All rows are made from the same 4 directions, up to rounding. Whole rows:
(in the rows, 128 means zero)
[[ 79 148  99 145 148 105  99  75 165 119 137  72  78 127 159 137 202 168
   86]
 [134 132 141  93 124 167 185 133 126 205 118 132 108 174 180 133  90 140
  131]
 [127 148  97 119 106 153 137 124 171 129 147 140  51 129 159 157 121 136
  154]
 [140 153  95 132 128  93 127 121 116 103 138 112 152  88 120 105 151 128
   89]
 [165 180  48 127  91 107 133 136 151  69 167 145  92  54 125 126 131 117
  123]
 [124  66 211 122 133 181 130 160 114 168  98 169 145 196 111 150  69 108
  198]
 [ 99  95 153 172 148  99  55 117 128  64 122 118 155 113  70 130 171 120
  137]
 [ 98 125 151 112 154 140 155 101 123 201 108  88 124 181 179 124 142 161
   93]]

The start of a row, then its end:
[ 90  84 201 123 165 151 133 115 109 199  90 105 154 206 146] -> [130 126 146 125]
[ 92 131 110 147 126 136  88 101 184  99 143 117  47 130 141] -> [165 165 146 150]
[160 112 154 122 126 125 142 161  84 129 116 154 198 121  94] -> [105  90 100 134]
[134 120 117 172 132  72  60 133 112  24 138 131 184  59  46] -> [109 166 101 122]
[156 157  94 104 102 145 166 141 140 142 144 147  95 116 155] -> [133  98 125 136]
[134 131 143 108 142 127 166 127  96 181 112 111 169 150 150] -> [104 118 137  92]
[158 175  70 110 106 116 162 130 133 124 150 128 111  88 151] -> [116 124 130 101]
[175 126 122 118  90 154 142 175 129 102 142 193 121 106 101] -> [140  65  89 189]
[149 109 142 140 117 127 108 157 115  88 129 164 158 108  80] -> [128 104  97 163]
[117 125 143 107 130 162 160 123 138 187 119 124  97 174 172] -> [141 110 145 135]
[ 95  90 188 142 173 110 109 111  89 156  93  91 200 166 112] -> [106 156 139  94]
[160 122 112 149  98 122  91 162 135  43 148 180 130  74  65] -> [138 107  87 181]
[146  95 175 136 146 105 121 153  65 122 104 137 237 124  73] -> [ 92 111 101 116]
[182 183  71  93 104 113 195 144 104 148 145 133 148  85 156] -> [ 95 101 123  83]
[108  70 205 127 138 179 120 145 128 167 101 156 124 199 121] -> [157  88 119 193]
[158 104 141 134  95 159 111 174 140  83 138 197 112 115  83] -> [155  73  86 213]
[114 105 135 163 125 120  65 131 149  57 136 145 115 107  78] -> [149 146 112 169]
[ 95 117 141 135 139 142 112 107 153 141 123 112  89 158 147] -> [149 148 147 137]
[ 91 137 105 141 125 140  99  97 186 112 144 112  38 136 155] -> [165 164 152 145]
[173 112 149 108 101 164 158 179 110 139 125 189 145 135 109] -> [133  51  92 184]
[136 147  95 131 113 123 123 127 147 100 146 134 100 100 128] -> [135 134 126 133]
[ 85  78 187 143 143 167  94 121 154 144 110 134  91 190 126] -> [167 127 135 183]
[ 75  95 165 159 162 117  74  97 138 117 112  95 129 156 114] -> [138 178 146 124]
[114 121 130 138 128 134 108 122 147 113 131 129 102 132 125] -> [144 138 130 146]
[ 91 151  94 135 131 127 113  88 178 126 143  94  50 132 169] -> [151 176 162 113]
[110  94 177 138 156 120 113 125  98 144 102 113 182 156 108] -> [115 136 128 117]
[112 112 152 121 130 161 135 126 144 161 120 134  95 170 150] -> [150 113 136 156]
[168 109 128 139  86 153 103 180 143  58 147 207 110  95  69] -> [156  72  77 221]
[ 91  93 173 134 144 158 111 117 146 156 111 124 100 183 139] -> [155 130 140 159]
[107 101 180 124 164 122 138 117  88 181  95  97 191 172 133] -> [105 137 141  92]
[149 126 121 137 116 117 114 147 119  87 136 151 149  97  92] -> [123 117 105 144]
[111 161  76 137 120 115 111  99 172  99 152 106  62 102 151] -> [143 171 149 114]
[104 131 109 144 121 137  96 111 176  98 144 127  58 125 135] -> [161 152 139 154]
[106 137 138 112 158 118 160  98 108 195 109  76 151 162 174] -> [105 153 162  64]
[165 136 128 119 131  98 153 148  73 130 121 130 215  99 104] -> [ 84 112 110  89]
[ 98 121 131 141 136 131 103 108 154 121 129 113  93 141 135] -> [146 155 143 135]
[108  92 162 160 143 115  74 129 123  85 118 131 156 127  78] -> [133 147 116 149]
[120 118 154 119 146 129 146 122 105 170 110 110 160 156 142] -> [114 127 138 105]
[140  91 178 134 141 122 121 153  81 128 105 144 209 137  83] -> [108 105 104 136]
[152 173  79 118 127  85 155 120 103 124 139 102 165  81 138] -> [ 89 148 134  59]
